There are 3 ways to turn a row about zero (a turn may also mirror it). The second row of each pair is the first, turned, with some noise. The first 27 pairs use one turn. New pairs use 3 turns, one after the other, and a turn may come again.
Some pairs, each with its turns in order after it:
[-17 -43   1   6  10 -26  41 -34]
[  9   2  -7  19  17  16  30 -61]
q686

[ 27  -7 -42   9  -6  34 -15  -3]
[ 17 -33  10 -12 -14  -9  -8 -45]
q764

[ 33  13  -5   7  42  18 -13   2]
[ 2 37 11 23  6  4  2 39]
q476

[-29  27   9 -40 -34 -19  -5   7]
[-25 -47   2 -14  17  17  29 -26]
q476

[-21  28 -19  21 -26  37 -16   0]
[-20  27  21  11 -10  -4   9 -48]
q476

[-25 -41  -4 -13 -42  18   9  -2]
[ -3 -35  11  16  16  56   3   1]
q764

[ 32  -7   3  -1 -12 -30 -27 -18]
[ -2   8  40  -5   7  14 -32 -17]
q686

[ 22 -29  21 -14   6 -33  29 -31]
[30 17  7 36 43 -8 -2 26]
q764

[ 34  10 -38 -12  19  -7  -1 -29]
[ 20   5   1 -42  25  -8 -22 -22]
q686

[-21  32  38 -17 -40   9 -32  -4]
[ 19 -34  30  30 -18  12 -18  48]
q686

[ 30  37  -8  20 -36  40  36 -36]
[-27 -19  11  24  12 -18 -67 -39]
q764

[ 16   6   9  21 -17 -22 -18  -5]
[-20   6  -8 -14 -28  14  -5   9]
q476

[-13 -26 -20 -20 -13 -24  42  34]
[ 32 -42  25 -25  20   0 -25  -4]
q476

[ 30  16  13   5 -38   0  40 -30]
[ 41  20   5  42  31 -18 -19  -8]
q686

[ 32 -35  23  28  19  32 -23  29]
[-63   4  11   2 -11 -44   1  -1]
q686

[-38 -43  16 -28  36 -43  22   8]
[30 51  0  3 22 39 34 39]
q764

[-11  -4  -1  -8 -36   0  -2   7]
[ 18   7  12  14 -30  -1   2   9]
q686

[ 22  -1   9  14  34  13 -28 -34]
[ 33  -6  -6  19 -37 -35 -12   6]
q764

[-30  22 -41 -18 -15 -29 -16 -23]
[-23 -43  25   6 -27 -23  35 -14]
q476

[-43 -18 -14   6   0 -31 -41 -28]
[-27 -37 -17  23 -37 -35  -3  -5]
q476

[ 36  32  -3   7 -41  34  16  29]
[  5  37  33 -27   6  50   6 -24]
q476

[ 16 -34 -24  40   0  21  -2   0]
[ 17 -18  43  14 -20  -1  11 -27]
q764

[-42  18 -18  41 -38  -1  40   0]
[ 28  18 -56  42 -24  17 -12   0]
q686

[-30  -8  30 -27  12 -38 -12  36]
[-32 -50 -17  -4  36   0 -18  17]
q476

[ 23   0   8 -43 -16 -22 -13 -23]
[ 18 -22 -29  -4  35 -14  -5  18]
q764

[  5  -4  -7  10 -16  30  31 -29]
[  1  -7  17  29   8   8 -38 -20]
q764

[  2 -28  35 -43   4  38  39 -34]
[ 30 -26  19  25  31 -40  50 -17]
q686

New pairs. What belongs after each?
[-37 -13 -18 -43  -5  15  15 -23]
[-31   8  17  18 -36 -30 -22  -8]
q764 q476 q764

[ 15   6 -14 -17  -7 -27 -12 -12]
[-34  15   1  -3 -12  -9  13   4]
q764 q476 q686

[ 17  42 -21  -1 -21   5  31  11]
[-43  15 -27  23 -24  18  12   0]
q686 q476 q764

[ 38  -4 -34  17  -4  20  -2  21]
[-15 -27   0   9  31 -17 -15 -36]
q764 q686 q686

[-16 -26  38  -1 -41 -33 -17  -8]
[ -2 -16  33 -41  12 -33  15 -36]
q764 q686 q476

[-42  -9  13  15 -20 -41 -11  33]
[ -5  33  15 -12 -14 -57  21  14]
q476 q764 q686

[ 10 -15  30 -39  32  -5 -22  15]
[-20  -4  -8 -12 -28 -39  14  39]
q476 q476 q764

[-33 -33   1 -22  36  -6  27 -30]
[ 34 -54 -11  -5  25   8  -7  23]
q476 q686 q686

[-16 -35  21 -22  35  26  21 -36]
[  2 -39 -44 -19 -43 -11  -2 -11]
q764 q764 q476

[ 42  24  17  18 -39 -24 -41  35]
[ 24   6  14  44 -17   2  -9 -72]
q476 q764 q476

[-18 -23 -28 -33  -5  36  25  -1]
[ -9   4  54 -12   2  36   2  -8]
q476 q476 q476

[  2  18  40   7   4 -13 -35 -39]
[  1  44  -5  38 -16 -33 -13  -1]
q686 q764 q686

[ -3 -28  18  13  35 -20 -25 -34]
[ 39  -9   2  -3 -23  -9 -28  39]
q476 q686 q686

[ 11 -20   3  15 -11 -17  33 -32]
[-15   2 -39  10  15 -36  -6  10]
q476 q686 q764

[-16  26   3 -30  30  38  18 -36]
[ 24 -58 -20  16 -22  26  -8   1]
q764 q764 q476

[-16 -17  27  10  13   9  42   8]
[-34  29 -13  25 -16  -6  22  14]
q476 q476 q686

[ 40  29  14  -9  29  26  35 -11]
[-23  23  -1  -6  -2   7  65   6]
q686 q476 q764

[ -8 -38  38 -25  22   9 -36  26]
[  6 -12  55   7  43 -18 -14  22]
q764 q476 q686

[-28  15 -31 -34  -3  15 -28  35]
[-12 -37  11  -6  18 -53  19 -18]
q686 q476 q686

[ 37 -20  28   4  40  32 -12  17]
[  9 -31  -6 -16   3  55  33 -15]
q764 q476 q476

[-39   8 -35  -1  29 -42   8  22]
[-37  42   4   8   9   4  18 -43]
q476 q764 q764

[  3  31  15 -26  -3  15  39 -38]
[ -2 -33 -14  -2  57  10   9   9]
q764 q764 q764

[-20  33 -36  17 -22 -28  27 -25]
[-48  -3 -39 -36   4  -9  15   8]
q476 q764 q686

[-15 -24 -43 -24   8  16  42 -20]
[ 11  31  14 -27 -31 -34   5  40]
q476 q476 q686

[ -3  -6 -14   2  41 -28 -22 -14]
[-18  20  17 -13   5  -7  14 -44]
q476 q686 q476

[ 20  35 -28  -3  28 -32 -15  -3]
[ -2 -19 -10  57  15 -16  20  22]
q476 q476 q476

[-25   6  23  32  27  -4  -1  33]
[-21  38 -17  -8 -13 -23 -28  15]
q764 q686 q686

[ 22  36  16 -13 -34  17  20  23]
[-15 -30   7  -6 -14   9  28  49]
q686 q476 q686

[ 37  31   1  30 -17 -10 -31 -36]
[ 36 -43  13  13  41  -8  15 -23]
q476 q476 q686

[ 11 -41 -18   5 -26  37  -9 -34]
[ 12   6  -3 -22 -30 -22 -54  13]
q764 q476 q686

[ -6  12  38 -17  26 -39  27   7]
[ 23  37  30 -36  15  23   6 -14]
q686 q686 q764

[ 29 -30  28  10 -37   8 -14  33]
[-38  17  -2 -22 -10  42  30  18]
q686 q764 q764

[-24 -20 -16  39  35  -4 -18  -8]
[  2  13   9  28   9   6 -26 -50]
q686 q476 q686

